The groups are shells around one centre, one inside the other: the same stretched ball of 4 dimensions in 6 sizes.
(in the rows, 128 means zero)
Known rows, each followed by its group:
[143  25 139 159  79  94 106 151 144 138 118  88 106] -> Z154
[136  38 145 160  72 116  87 118 146 149 102  99 128] -> Z58
[111 123 110 129 133 110  71 125 173 132  83 109  92] -> Z637
[133  45 122 141  90  82 103 157 139 127 134  93 105] -> Z154
[150  20 134 153  99  95 100 157 136 133 118  89 112] -> Z58
[115  97 117 130 110 112  68 115 153 136 101 113 121] -> Z174
[149  22 135 151  98  99  95 150 133 134 117  93 121] -> Z547
[120  72 124 138  87 103  82 124 146 137 116 106 120] -> Z154
[127  91 110 126 141 102  75 141 152 125 100 106 105] -> Z154
[106 138  92 112 150  92  74 142 168 118 101 111  83] -> Z174
[115 125 103 121 152 108  66 130 167 126  84 112  96] -> Z58
[146  35 129 149 109  95  98 157 143 131 112  91 105] -> Z637
[143  41 130 147 107 102  90 145 141 134 109  96 115] -> Z174
[123  91 125 143 115 115  77 122 166 139  84 104 103] -> Z174
[118  96 121 135 112 115  69 115 158 138  92 111 116] -> Z909
[137  38 128 143  90  96  92 143 133 133 126  98 123] -> Z909
[142  24 141 158  75 103  97 137 139 142 116  93 122] -> Z174
[121  96 109 122 131 106  68 129 148 127 103 112 116] -> Z154
[122  70 113 129  97  83  94 149 141 124 135 101 107] -> Z547
[144  39 132 154 103  97 100 154 149 135 107  89 101] -> Z909
[129  94 103 123 153  90  85 161 156 117 105 100  87] -> Z58
[111  99 116 132 100 104  77 120 157 135 106 109 111] -> Z58
[128  68 116 139 107  80 105 164 155 124 122  91  84] -> Z547
[103 140  92 108 146  95  69 135 164 119 104 115  92] -> Z637
[136  49 141 159  90 115  87 125 155 146  92  97 115] -> Z637
[144  50 117 138 129  85 100 171 145 121 117  90  93] -> Z547
[139  43 135 149  94 109  85 131 141 140 106 100 125] -> Z909
[127  69 121 143 101  91  97 149 155 131 114  95  94] -> Z909
[132  62 125 137 107 109  76 128 141 135 108 106 126] -> Z637
[148  25 129 145 102  93  97 156 131 129 124  93 118] -> Z547

New rows. What belongs after each?
[137  75 116 138 140  98  89 156 159 126  95  95  89] -> Z547
[107 126 106 127 127 101  78 130 174 129  93 107  86] -> Z547
[115 127 106 126 151 108  71 133 176 128  78 107  85] -> Z547
[128  68 137 152  95 123  75 111 157 148  86 104 121] -> Z58
[138  51 139 158 100 115  87 130 157 144  89  95 110] -> Z154
[115 122 101 117 151 104  68 134 162 123  93 112  98] -> Z637
[149  18 131 149  96  87 105 164 132 129 129  88 110] -> Z58
[122  69 111 125 101  85  88 146 135 123 136 105 116] -> Z547
[118  94 123 138 108 117  69 112 159 140  90 110 117] -> Z174
[124  96 112 127 136 109  70 131 154 129  94 109 110] -> Z154
[100 151  86 105 154  89  72 143 170 115 103 113  80] -> Z547
[133  61 131 153 100 102  96 142 160 138  99  93  96] -> Z174
[123  86 128 149 105 111  84 126 168 141  87 100  97] -> Z58
[100 151  88 105 155  96  66 133 168 118  99 116  89] -> Z58
[106 122 106 121 121 103  70 122 162 129 102 114 104] -> Z637
[113 113 106 129 129  92  87 146 170 125 101 102  80] -> Z154
[144  25 143 159  79 110  91 131 139 144 109  95 127] -> Z637
[116  87 113 130 102  92  87 138 152 129 119 104 104] -> Z637
[112 117 114 129 125 116  66 114 166 135  85 113 107] -> Z637
[143  54 119 143 129  87 101 170 152 124 109  89  87] -> Z547
[120 111  91 112 159  77  88 170 158 109 115 101  76] -> Z58
[118 107 115 132 131 112  70 124 165 133  85 109 102] -> Z909
[141  30 134 155  84  90 106 155 143 135 122  88 104] -> Z637
[118  84 122 135  99 111  72 115 150 138 104 111 123] -> Z174
[109 132  89 108 156  88  75 149 162 114 107 110  85] -> Z174
[126  62 127 145  87  97  93 136 150 136 115  99 108] -> Z174
[108 127 107 122 134 112  63 117 166 131  88 115 105] -> Z637
[139  44 143 162  89 116  89 127 155 147  90  95 113] -> Z58
[151  17 140 161  92  97 106 156 143 137 112  86 106] -> Z58
[125  64 132 149  83 105  89 126 154 141 106 100 112] -> Z154
[120  86 130 146  98 121  72 109 161 145  86 108 117] -> Z58
[111 109 109 127 115  98  80 132 162 129 106 107  97] -> Z174
[137  46 126 150  98  84 108 163 151 130 120  87  90] -> Z58
[126  62 131 142  88 114  74 114 141 142 108 109 135] -> Z58
[111 108 105 119 120  99  72 128 152 126 112 113 110] -> Z909
[131  79 111 128 136  96  82 150 149 123 107 102 103] -> Z174
[115 104 117 136 115 108  77 124 166 135  92 106 100] -> Z909
